The first 5 rows are patterns. Each new row is the sum of 2 different patterns, raised or lowered, with some noise. Before adding, each is slid sideways (what falls off one end comes back at the other) and multiplied by a number that may be negative. Names go in the order of the patterns.
(in the rows, 128 means zero)
Some rows, each with the names of its patterns after it:
[102 105 112 110 156  99 156 149 128 124 104 130 102 156 121 102 111 161
  98 110  97 128 124 156 110 136 114 161 153 146 131] : B
[145 152 120 101 105 117 149 109 155 116 123 116 159 134 151 140 132 157
 128 153 157 126 159 150 108 130 120 146 153 113 116] : J
[125 131 143 125 121 149  95 147 154 147 113 139 156 160 159 107 162 126
 105 119 142 149 120 134 118 115 124 121 124 101 127] : G
[122  96 129 102 119 141 124 159 155 133  96 102  99 115 138  98 131 139
  96 131 106 154 119 124 156 149  95 148 144 155 155] : T
[145 154 121 157  98 108 149 105 129 152 146 147 117 110 157 134 161 149
 104 151 101 114  98 134 101 121 125 113 140 116 124] : H

New rows, each followed by the names of its patterns:
[133 142 113  91 147  86 145 155 117 134 156  89 141 125 126 115 177 151
 172 140 154 185 133 157 122 132  96 121 146 104 164] : B J
[108  99 115 124  46 100  75  87  77  63  84  72 125  42 114  96  96  44
 140 105 133  94  92  86 101  99 123  52  93  89  65] : B J
[ 85 126 138 150 125 138  89 133 132 104 105 122 122 103 157 170 168 168
  74 182  91  79 113 138 167 112 153  86 116 143 132] : B G
[165 111 116 126 125 142 167 109 154 132 136 144 132 140 124  98 104 124
 162  97 127 123 117 138  95 145  99 142 111 128 117] : B J
[150 137 102 120 127  89 155 149 169 132 140 130 139 137  99 167 102 107
 127 117 150 102 153 111 112 145 135  99 117 139 145] : G T
[100 144 175 168 159 113 133 143 148 168 161  96 153  97 116 108 121 113
 116 115 126 127 111 146 149 163 121 146 122 128 143] : J H
[150 162 144 124 210 125 123 123 152 152 155 128 147 183 118 162 156 146
 142 160 182 173 175 164 183 162 154 205 156 176 136] : G T
[145 135 142 126 120 120 112 133 107 130  87 106  85 151 127  84 114  98
 117  81 107 143 138  88 100 101  98 143 113 142 134] : G H
[ 98 136 126  88 107 143 160 104 146  84  87 132  91 117 115 134 131 113
 116 140 117 165 108 115 161 111  91 100 150 122 141] : G H
[136 151 134 137  91 141 101 141 150 106 134 136 149 143 135 106 150 123
  98 175 102 130 145 174 155 142 127 162 162 164 171] : J H
[121  84 170  90  82  97 103 172  95 157 123 145 140 125 105 152 156 171
 134 140 105 173 123 146  92  90 115 133 135 181 126] : B G
[ 72 113 119 109 133  75 112  73 113  84 121  90  99 121  90 125 113  96
 134 134  81 120  75 100 131  74  93 130 130 108  73] : J H
[ 94  94 157 112 141  83 109 132 103  90 129 107 123 111 101 107 159  99
 147 129 115 101  89  80 106 142 121 142 113  89 144] : J T
[144 155  98 125  97 132 149 105 147 121 155 125 130 163 110 113  96 151
 118  81  68 101 117 119 145 125 155 112  79 115 101] : G H
[138  93 110  86  91 153  91 148  76 112 100 111  95 155 101  98 111  85
 134 160 105 156 134  82 113  78 101 125 122 120 145] : J T
[147 141 152 158 162 139 153 160 126 124 121 154 129 183 121 140 148 159
 161 189 158 142 125 123 157 192 118 162 182 181 173] : B J
[188 179 119 147 158 159 158 147 139 182 104 157 131 148 139 129 149 152
 170 119 170 132 125 164 113 139 172 137 140 139 104] : J H
[167 159 147 138 130 151 145 147 157 184 148 189 140 129 170 151 159 171
 165 146 138 174 165 109 157 185 158 139 135 113 167] : B T
[103 115  96  67  62 135 106 132 140 100 117  67 128 110 129  93 109  97
 103 132  87 113  85  71 116  88  72 156  93  96  78] : J G
[116 141 177 148  80 137 141 177 148 146  94 131 100 148 152 144 171 161
 159 102 125 126 120 166 119 122 145  97 150 129 147] : J T
[115 119 103 107 158 172 162 154  92 169  85 122 135 143 124 123 133  98
 133 127 145  83 133 148 131 113 147 105 151 110 123] : B J
[136 137 157 149 152 110 160 126 165 135 177 136 168 162 167 145 129 162
 142  90 112 136 153 148 159 140 137 113 152 112  97] : B G
[130 127  71 149 120 137 126 138  85 151  84 111 102  74  99 129 151 146
 119 113 113 144 114 110  94 135 111 101 111  94  98] : B H
[114 135 116 122 153 121  81  94 129 115 120 115 110 160  78 150 131 121
 114 110 152 121 156 121 137 152 143 131 151 144 148] : B G
[130  77 140 151 105 124 110 105 103 133 136  96 107 174 112  87 110 135
 139 169 103 110 111 135 139 149 124 123 121 113  85] : B T
[109 140 161 172 114 116 123 108 145 134 153 163 139 131 161 115 115 172
 101 128 110  92 109 163 101 181 158  97 156 104  84] : T H
[ 73  58  66 100  40 103  95  78  55  56  80  56 117  70  49  76  87  63
  80  64  67  83 128  84 109  51 137 101  78  76  64] : B G
[ 79 145 172 160 130 130 138 182 161 138 176 108 128  99 129 123 125 111
 114 115 111 133 116 101 140 149 123 166 102 105 164] : G H
